There are 5 ways to turn a row about zero (a turn may also mirror it). The second row of each pair is the first, turned, with some noise. The first 45 pairs use one turn. New pairs use 2 turns, one after the other, and a turn may come again.
Some pairs, each with its turns in order after it:
-17 17 -2 -21 0 7 -2 13
3 -5 -25 -4 -19 -13 -9 2 -> lerom

6 5 15 -9 21 5 -11 -7
-7 1 4 -11 9 -10 -6 -25 -> rut

19 28 -9 -3 -19 -1 -10 8
8 -12 -26 -11 13 20 -12 -6 -> lerom

30 -6 -8 -27 23 3 -11 21
32 -8 -19 17 5 3 19 27 -> lerom

4 -8 8 -10 9 -2 -16 8
7 1 6 -4 16 8 -14 0 -> rar

2 8 -15 -14 9 24 5 -13
24 13 7 -17 3 -15 -2 3 -> Vorep

9 -6 -16 -13 -6 -12 0 24
18 28 -9 -2 6 -5 -3 -5 -> rar

7 -38 -2 20 -11 18 8 -17
-6 26 -6 17 -2 15 -35 15 -> rut

10 8 12 -9 -8 13 3 7
0 9 14 17 4 8 5 -3 -> rar

7 0 -8 -7 -16 8 4 -11
0 4 -11 4 5 -20 -4 -1 -> kabu

-15 0 -5 0 -21 -5 -3 6
-21 -2 2 9 11 -4 -11 2 -> kabu

18 6 3 22 -14 2 22 15
-14 -16 -14 -14 -24 -5 -12 9 -> kabu

0 14 -7 -2 2 41 8 18
15 -1 11 31 -22 10 -2 -19 -> rar

-3 -27 -16 -14 -10 -2 -4 17
5 -6 -10 21 18 9 -22 9 -> kabu

-3 2 4 6 10 3 19 4
-2 10 -12 -12 2 8 7 0 -> rut

16 -8 -9 -7 7 6 4 1
-8 -10 -7 1 12 8 -12 -2 -> rut

8 23 10 28 15 1 10 9
-19 -19 6 6 13 6 -24 19 -> lerom

20 -6 -22 0 -14 -16 -18 8
1 -11 -7 -1 22 -5 -4 33 -> kabu

-4 9 -13 11 2 -3 9 8
-11 14 -12 -6 6 -3 4 1 -> Vorep

2 -7 -5 -6 8 -14 11 18
10 13 -15 7 9 -11 -9 6 -> rar

5 4 10 -2 -43 -14 -4 5
-2 -29 -18 -1 4 20 14 -20 -> Vorep

14 -1 15 -10 18 6 -7 -2
-13 0 7 -8 11 -2 -8 -21 -> rut

14 4 11 16 36 -1 14 7
-23 8 9 5 -18 -28 -1 19 -> Vorep

3 -4 6 -22 -29 25 -6 -10
15 14 -13 7 -21 19 -2 -26 -> lerom

13 -25 7 17 11 20 -5 5
-2 -5 22 20 -9 20 16 11 -> lerom

6 -6 -18 11 0 -12 5 9
-10 -9 -2 -2 18 -2 17 0 -> lerom

-31 15 -10 11 31 2 6 -5
17 10 -33 -11 -7 -18 12 -16 -> rut

5 5 -13 -6 21 9 -19 5
-2 7 23 -8 17 -7 -4 14 -> Vorep

3 5 1 -24 -19 -16 9 1
-9 -15 13 -8 5 -9 10 23 -> rut

6 15 8 18 -19 6 -5 -10
21 10 21 -2 -1 10 -2 2 -> rut

15 23 14 26 25 5 -12 8
14 -33 3 14 23 -1 12 -17 -> rar

9 29 -16 3 2 4 3 5
15 -1 -10 10 -5 7 25 -13 -> rar

25 1 19 -3 6 -2 16 -14
-2 -5 14 12 13 -4 16 27 -> rar

11 11 -30 6 -16 19 12 -4
18 10 -22 -16 18 -12 20 4 -> Vorep

23 -15 24 -6 24 -25 -10 -14
19 -12 -10 5 -2 19 43 9 -> kabu

-22 -26 -13 6 -14 13 -13 -12
27 9 -9 16 12 25 -9 11 -> Vorep

13 2 0 -22 6 -4 -1 -5
-11 -15 6 -8 13 -9 -6 -2 -> rut

-21 -14 5 12 21 -24 18 -10
3 -23 25 22 -16 9 13 -9 -> kabu

-5 11 -4 1 7 -7 -18 -17
2 11 2 -25 0 4 -5 11 -> lerom

-9 -23 -1 23 7 -17 -3 1
-11 -7 29 -8 7 -9 17 1 -> lerom

14 -16 26 -4 24 10 5 -20
2 -22 22 7 11 3 -11 31 -> rar

-15 -5 32 40 16 5 6 3
-12 -25 12 -20 -20 22 7 -30 -> kabu

7 19 24 16 -2 3 -2 3
-14 -21 -7 -14 -15 -2 -2 12 -> Vorep

-29 -11 2 13 -3 -7 -28 5
-14 -11 21 0 29 16 0 -11 -> kabu

4 -27 8 -29 -13 -6 16 -10
23 -4 8 21 -14 1 9 -28 -> Vorep

New pairs, each followed by its turns in order:
-19 -7 -26 9 0 -4 -4 -7
19 -10 -9 -3 6 2 2 -25 -> Vorep rut

5 12 3 -4 22 -10 31 -6
-30 -9 -23 -4 -4 -13 -5 7 -> kabu kabu

-3 12 15 8 -13 -8 -18 11
23 12 6 5 -9 6 15 -4 -> lerom lerom

9 -1 11 -13 -4 -5 2 -12
-6 0 -3 0 14 11 -14 1 -> rut rar

-16 -16 -1 29 -22 -4 14 -1
-8 -2 9 17 -2 -4 21 -34 -> lerom kabu

11 21 8 8 -3 6 -11 0
-4 -13 7 11 -8 -9 -2 20 -> rar rar

4 15 2 -25 -6 -12 8 -1
-3 4 7 -13 4 -21 -19 9 -> Vorep rut

2 -7 18 -24 -3 -5 -7 14
12 2 8 4 26 15 7 -8 -> lerom lerom

36 7 -5 4 -10 3 14 -5
-4 -2 -2 18 9 -3 -15 31 -> kabu kabu

3 -20 9 -21 1 -16 -14 -4
-26 -3 1 18 6 6 5 16 -> kabu lerom

1 7 4 -15 29 0 -17 -16
-9 3 -6 -5 15 23 27 3 -> Vorep kabu

-6 3 -5 -12 -20 -6 -10 -15
-1 -15 -25 1 6 -7 0 3 -> kabu rar

1 -4 -9 -5 8 -12 -1 -1
0 -12 8 10 4 4 -1 3 -> kabu lerom

5 4 -8 -14 3 -15 26 12
4 3 -21 -7 -7 -9 -20 -19 -> Vorep Vorep

-20 13 -19 11 -14 -11 18 15
-7 -9 -12 3 12 31 10 21 -> rut rut

-13 10 -3 24 18 -4 20 14
-22 4 -25 3 17 7 5 -18 -> kabu kabu

-17 4 3 22 -6 6 -10 -2
-2 -3 -5 -1 17 18 -16 -7 -> rut lerom

8 -7 3 -2 14 5 6 10
-12 -9 3 8 6 -6 4 12 -> rar Vorep

-20 -33 2 9 2 11 -1 -9
-1 -11 -23 -7 -27 8 -2 -14 -> lerom Vorep

-17 11 8 3 -11 21 3 -21
14 -12 13 -5 23 -2 19 -5 -> Vorep Vorep

10 -28 12 18 -10 -1 5 9
-8 33 1 -12 -5 7 -13 -3 -> lerom rut

13 -24 -6 -8 34 1 14 0
9 -16 -34 -21 1 -12 -5 10 -> kabu kabu

14 -29 -4 2 -7 7 16 7
-2 7 18 -16 12 10 -23 -12 -> rut kabu

-20 4 9 12 21 0 -10 16
-8 -2 3 9 -9 -34 5 -1 -> rut kabu

14 5 -2 -3 12 -18 -2 10
-12 9 -3 11 6 -12 -11 13 -> rut rut

-23 1 -21 -33 1 23 7 10
18 -24 31 6 -22 6 -8 17 -> rut kabu

13 -8 -13 7 0 13 12 -5
-7 15 5 3 14 -13 11 0 -> rar rar

-6 14 16 20 -5 -11 -25 -21
15 -18 33 -13 -9 11 -3 -7 -> lerom Vorep

-10 10 -9 2 21 4 7 2
0 -25 1 -7 -9 1 2 -2 -> kabu Vorep

-25 23 -5 -9 3 -19 15 -18
-10 -13 20 -6 8 -10 -31 -16 -> kabu lerom

7 -2 -19 5 0 27 -28 12
4 -6 -16 15 3 -18 -10 35 -> rut Vorep

0 22 4 -15 -19 -8 -4 7
-3 0 6 -5 -15 13 -10 24 -> Vorep rar

-10 4 -7 -6 -23 15 -19 -29
-4 34 -8 -2 6 -29 0 -7 -> lerom kabu

-11 -18 -4 11 23 -7 -2 -5
9 -2 -14 -4 26 8 -9 -9 -> rut Vorep

-21 -13 4 -21 -8 9 -6 -25
-39 -6 1 4 10 3 -15 -7 -> rut Vorep

-9 10 14 11 34 -26 9 -12
0 -25 12 -1 16 -29 -4 28 -> rut rut

2 -2 22 11 22 1 18 9
-26 18 -9 0 0 -7 2 -19 -> Vorep rar

-16 14 1 -12 0 -18 5 15
-7 19 -11 9 -6 -14 -2 17 -> rut rar

24 -4 20 19 -6 -4 -7 -13
-14 -4 26 4 8 25 -1 -10 -> rut rar

-6 39 -13 2 -8 2 -3 10
-4 -5 17 -5 -3 -20 34 -7 -> kabu rut

5 10 3 13 -17 -19 -1 -35
-15 18 -11 24 -16 -1 -3 -26 -> kabu Vorep

17 -22 22 5 -6 -6 26 14
-9 1 42 2 11 9 -6 12 -> lerom lerom

-8 -12 -23 -10 3 2 -2 -13
14 -17 2 2 14 5 18 0 -> Vorep rar

20 -18 -2 2 3 4 5 17
-2 -14 5 1 -21 3 -16 -13 -> rut rar

-10 3 3 -27 -2 7 -8 -9
2 -14 -9 -12 19 -6 9 -13 -> lerom Vorep

7 8 -3 3 -16 10 -18 -13
2 -9 -12 -17 -1 11 17 1 -> rut kabu

-20 2 20 4 8 -28 9 -21
5 6 -30 11 -34 3 -1 -1 -> kabu Vorep

33 18 0 -17 15 9 13 17
-13 12 -1 8 26 -8 16 32 -> lerom Vorep

9 11 23 -6 3 -1 22 9
4 -21 8 -18 17 8 9 6 -> lerom kabu

3 -36 1 -3 -33 11 -13 -11
-5 -40 20 -19 -12 12 -10 6 -> rut lerom

16 6 19 6 22 0 7 -20
-23 -13 13 -15 -2 6 0 21 -> lerom Vorep

21 14 -10 -8 -24 18 -7 5
4 19 20 7 10 4 -2 30 -> kabu kabu

-3 -32 -11 2 -12 -16 12 -11
-19 -4 9 -8 11 17 4 -28 -> rar Vorep

-1 -1 -1 2 8 -2 0 -4
0 -2 -8 -1 -4 0 2 -1 -> kabu kabu

-22 -21 16 2 4 8 6 -10
-13 -2 -14 -27 13 -10 -9 5 -> Vorep kabu

11 -8 11 20 21 12 3 10
-11 23 1 12 -12 16 12 -7 -> lerom rut

5 -6 5 12 7 5 -9 1
12 5 14 1 1 -2 4 3 -> rar lerom

8 0 26 -5 2 6 -6 17
2 15 -2 -7 -8 0 -5 -28 -> rar rut

1 -4 -20 -12 7 -19 12 -1
3 13 7 17 14 14 11 -7 -> rut Vorep

-23 -9 -19 -16 -3 27 11 15
15 -8 -36 -8 -16 20 7 -6 -> rut rut

-7 15 -13 -7 0 17 -5 -15
20 -8 -3 -6 17 -6 9 11 -> rut rar

6 -16 -2 15 7 -2 -13 -33
-1 14 10 -17 24 -2 23 -13 -> lerom rut

5 -3 -15 -9 -11 17 15 8
-8 -10 1 -2 28 4 -7 3 -> kabu Vorep

-28 -25 21 -1 18 -5 10 10
-23 -23 -19 20 -13 13 -2 -17 -> lerom Vorep

-26 -21 8 14 7 1 4 -8
25 -1 12 19 0 16 8 -7 -> Vorep rut

13 4 8 -19 25 -4 -2 -5
-12 8 23 -13 -18 -9 0 0 -> Vorep rut

4 7 -3 27 13 8 1 22
0 -5 -1 -10 -18 6 -32 4 -> rar rut

13 -6 -1 29 -5 -9 -2 -9
-4 -17 5 18 1 11 -18 9 -> lerom rar

17 11 -11 -16 0 -16 -1 6
12 -11 -12 18 5 15 -4 -12 -> rut kabu

1 -13 27 1 14 -11 -13 -3
-3 18 -16 -3 23 9 -9 10 -> kabu rut

